There are 4 ways to turn a row about zero (a turn may also mirror it). The second row of each pair is the first, turned, with some noise. The first 36 pairs use one turn. New pairs use 3 turns, one after the other, and a turn may come again.
Known pairs, each followed by its turns in order:
[ -2  15 -53  12  34   9 -62 -10]
[ -4 -64  10  49  22  38   1  16] => zudam

[-15  -3 -14   0 -27 -25  62 -10]
[  8 -34   0 -17   6  14 -62 -21] => Situz

[-47  14  57  18 -13 -25  20 -38]
[-10  -2 -34  22  13  71 -19 -16] => Situz

[ 10  37 -10  19  32  51  11 -29]
[-16  43 -19  26  14  36  22 -33] => megiv

[ 54 -30  15  25  31  18 -12  -6]
[-32 -23  22  24 -56  -8 -10 -35] => zudam

[ 48 -19 -14  13  11 -43  49 -16]
[ 47  37 -49   8  11 -24 -30  19] => Lezo

[ -7  31 -73  -1  26  52  29  18]
[-51  55 -13   3  53 -18  -2 -49] => megiv

[ 39 -77  68 -57  15  12 -40 -14]
[ 46  31 -12  70 -80 -46  -9 -38] => zudam

[-22   7  -8  28   0  43 -12 -10]
[  3  -3  36  13  19  35  15 -13] => zudam

[27 15 -3 22 -6 21 41  7]
[-41   7  14 -35 -19  22  -8  -7] => zudam

[ 32  10 -18   1  -5   4 -13  25]
[-21   6   2  17 -16  11 -23  30] => zudam

[ -1 -18 -12   5   7 -15   7 -13]
[  6   7 -14 -13 -16  -6 -16   5] => Lezo

[  1 -27 -24  53  -9 -27   6  29]
[ 13 -41   3   1  26 -21 -45 -32] => megiv

[-41 -20 -17  39  -6 -66  -6  -3]
[ 36 -47   2 -24 -22 -36  -6 -44] => megiv

[ 22 -45 -23  61   7  45 -10  -4]
[-31 -31  -8   4  11  59 -40 -41] => megiv

[ 52  -8  -7 -10 -54   5  25  43]
[ -2 -24 -22  12  59  -3 -26  59] => megiv

[ 49  -1   5  69  15  46 -24 -14]
[-10 -18 -17  53   1  70 -17 -37] => megiv

[ 12   2  44   4  32  37 -16 -89]
[-84  14 -58   3  -7 -18  23  35] => Lezo

[-23 -40 -33 -34 -13  -4  -6  10]
[  8  21 -27  34  35 -11 -13  -8] => zudam

[ 39 -13 -42 -22   5   4   5 -13]
[ 22   2   5 -14  11 -38 -16  51] => Lezo

[ 55  -6  80  36 -27  -4 -21  14]
[ -6 -29 -60  66  33  -3  40 -35] => Lezo

[ 68 -29 -21   2  63  46 -34   9]
[-34 -34  -1  71 -63  31 -13 -32] => zudam

[  26  -21   12   16  -20 -108  -13   -6]
[-39  36   2 -29  89  32 -32  23] => Situz

[-33 -46 -12  24  26  26 -34  16]
[  4 -21   6 -18 -59 -13  39 -15] => Lezo

[ -4  -8 -45  46 -60  33 -13  16]
[ -4 -37  39   5  -6 -54 -26 -47] => Lezo

[ 20 -22  -9 -61  14   7 -20 -11]
[-42   7  33  37  -3 -37   1   8] => Situz

[ -3 -21 -31  94  16  49  -2 -26]
[-39 -31  68  14  22  36  20 -70] => zudam

[  2  37 -15 -10 -18 -16   4 -32]
[-23   1   3   4  23   8 -42  26] => Lezo

[  3   9 -19  42  36 -10   1 -12]
[  5  20 -14  21 -48  -6 -13  13] => Lezo

[ 20   6  38  -7  40 -12  11  -4]
[  6 -14  21  34  18  33  17  15] => Situz

[  6  47  38 -27  27 -20   7   5]
[ -4 -18  48  20   8  53  20 -20] => Situz

[ 25 -18  46  59  11  -8 -27  -6]
[ 29  23 -35  16  48  15  31  35] => Situz

[ -7   4   5  -4  32  35  33 -12]
[-13  41   2 -12   8  23 -14 -14] => megiv

[ 11   5  29  22 -11  54  33  12]
[ 65 -20 -11  27  -8  -9   7 -21] => Situz

[  5 -52  42 -12 -18 -39   6 -27]
[-26  33 -10  49  32  14 -45  15] => Situz

[ 24  29  65 -40 -20 -58  -1  37]
[ 59  -1  19  25 -12 -36  -5  80] => megiv

New pairs. What belongs after each?
[ 29 -52 -26 -20 -21   2   1  44]
[-12  55 -18  24  16  42 -35   4] => megiv megiv Situz

[-89   1  26  27  -8 -27   7   9]
[-43  -3  18  61 -18  -8  45 -22] => Situz zudam Lezo

[  8 -20 -11  -4   5  -3 -15  51]
[-13  29  -4   2  11 -15   0  40] => Situz zudam zudam

[ 36 -51   5  -7   1  53 -16 -35]
[-21  -2  68   4 -42 -25  19  24] => Situz Situz Situz

[-74  28   5   6  52   2 -51   1]
[-49  35  55  45   5  39  25  46] => Situz zudam Lezo

[  6 -12  14  28  22 -38 -50  11]
[ 38 -38   5 -27 -12 -46  17   7] => megiv zudam zudam

[-12 -55  55 -20  48  -1  48  26]
[-49 -76  39 -36  15 -15  -8  20] => zudam megiv Situz

[ 55  -7  46   0   7  87 -26  25]
[ 23 -42  -4  17 -57  19 -84  18] => Lezo megiv zudam

[ 70  16 -23  10  25 -25  -5  35]
[ 33 -65  33 -11   2 -25  26 -21] => Situz Lezo Situz

[ 39 -21 -15 -58  13 -33 -17 -37]
[ 51  23 -37 -34 -23  45   6  11] => megiv megiv Lezo

[-39  -4  17 -52   3 -33  25  -2]
[ 23  35  -9 -16  37  -9  24 -49] => Situz Lezo zudam

[ 49   4 -56 -14   9  23  50 -55]
[-69  24  43  27  -2  40 -34 -32] => megiv zudam megiv

[-46  14   9 -25  37  50  16 -60]
[-50 -36 -42  30 -23 -68  25 -16] => Situz Situz megiv

[ -7   1 -61  14  -8 -27 -45  18]
[ 49   1  50  25  -6 -25  -2  32] => Situz zudam Lezo

[ 51 -47  12 -80  18 -77  39 -31]
[ 15  48  46 -52 -64 -90  40  -9] => zudam Situz megiv

[-65  -7  64  26 -57  29  10  25]
[-33 -51   5  68  40 -62  23 -14] => Lezo zudam Situz

[-51  69  35  70 -15 -21 -33  48]
[-51 -59  -3  -7  59  33 -64 -23] => Lezo Situz zudam

[ 28 -23  11   5 -47 -28  29  11]
[ 35  -4  42   7  45 -22 -26  13] => megiv Lezo Situz

[ 12  38  11   0  -7 -35  -8   2]
[  9  23  14   0   7  35  29 -27] => zudam Situz Situz

[ -6 -38 -79 -18 -14  23  14   0]
[ 35   5 -10 -50  -9 -36  45  38] => megiv megiv megiv

[ -3 -48  15  42 -51  49  41  55]
[ 58 -28  39 -23 -12  -3 -77 -37] => megiv Lezo Situz

[  7 -49   9 -51 -48  10 -16  -7]
[-23 -33   4   6  49  30 -48 -14] => Lezo zudam zudam

[  5 -42   7 -12 -71  52 -39   4]
[  2 -56  26 -17  79  -6   1  36] => Lezo megiv Lezo

[ 41  -5  28  45  15 -30  35  -7]
[-45   2  31  31 -51 -34   9  12] => zudam Lezo Situz

[-15 -49 -35 -37   0  36   6 -11]
[-22  -4  23 -30 -18  61  -6  21] => zudam zudam megiv

[ 49  18  15  41 -30  15 -62 -53]
[ 51 -26 -49 -17 -35 -42  50  20] => megiv Lezo megiv

[-30 -14   6  -5   6 -11  -7  70]
[ 27  28   5   0 -32  40 -34  25] => Lezo Lezo Lezo

[ 59  19 -24  -6  10 -53  41  60]
[104   7 -27   2  11  37  33  -3] => Situz Situz Situz

[-31  -9 -58  46 -42 -44   2 -12]
[ 71  32   8 -24 -58   9 -19  -1] => zudam Situz Situz

[37 21 33  4  6  5 54 22]
[-14  23  -4 -56   6  25 -35   8] => Lezo Situz megiv

[ 25 -74  -5 -17  -2  10  36  52]
[ 31  57 -28  14  15  55 -38  -8] => megiv megiv Situz

[ -7  10 -58 -10  18 -18 -18  -6]
[ 54  -5  22   9  21  15 -16 -29] => zudam Situz Lezo

[ -2   4  20  31   2 -10 -20  19]
[-18  27 -30  10 -12   2  19  -5] => zudam Lezo megiv

[ 29   9 -19 -10  18  51 -14  -3]
[ -9  21  23 -23   6  44 -15 -16] => zudam megiv megiv

[ -5   3  35 -12  -1  12 -56   6]
[ -9  10 -33  -8  -6  36  45 -20] => Situz Lezo Situz

[-37 -21 -35   9  10 -17  40 -42]
[-14 -13  24  37   9  19 -43 -47] => zudam zudam zudam

[ 42   6 -45  31   0 -16  19 -37]
[-24  12  32  44 -11 -30 -16 -39] => Lezo Lezo zudam

[ 16  41   7 -41 -21 -63  39  35]
[ 43   6  20 -72 -33 -13  28  44] => zudam zudam Situz

[ 38  22  20  11  14  18 -46  59]
[ 51 -15  -2  20 -24 -48  29  40] => Lezo Situz Lezo

[ 31  -4  -5  -9  64 -66  14 -12]
[ 36 -45 -17  20 -23  39  62  -8] => megiv zudam Lezo

[-100   28   20  -29   -6  -82   -6   23]
[ -7  56 -19 -78 -20  42  81 -20] => Situz megiv zudam

[ -3  29   9 -38 -10  44 -79  25]
[ 27  38  -8   6 -29  65 -39 -44] => zudam zudam Situz

[-12 -33  -2  -9   6   2  24 -20]
[  0  16  -8  19  13 -20 -32   6] => Situz Lezo Situz

[-37   9   7  46 -16  -1  28 -57]
[-15   3 -28   4 -59  -3   9 -72] => zudam Situz Lezo

[ 43  39  32 -22  13 -25  23 -25]
[-25  60 -39 -17 -13 -15 -28   3] => Lezo Situz zudam

[-33 -22  -9 -42 -66 -18 -65 -12]
[-91 -11  58   2  17   1 -16 -14] => zudam Lezo zudam

[ -1  34  24  25  31  63 -30 -21]
[-25 -42  35  62  28  -1   5  24] => Lezo megiv Situz

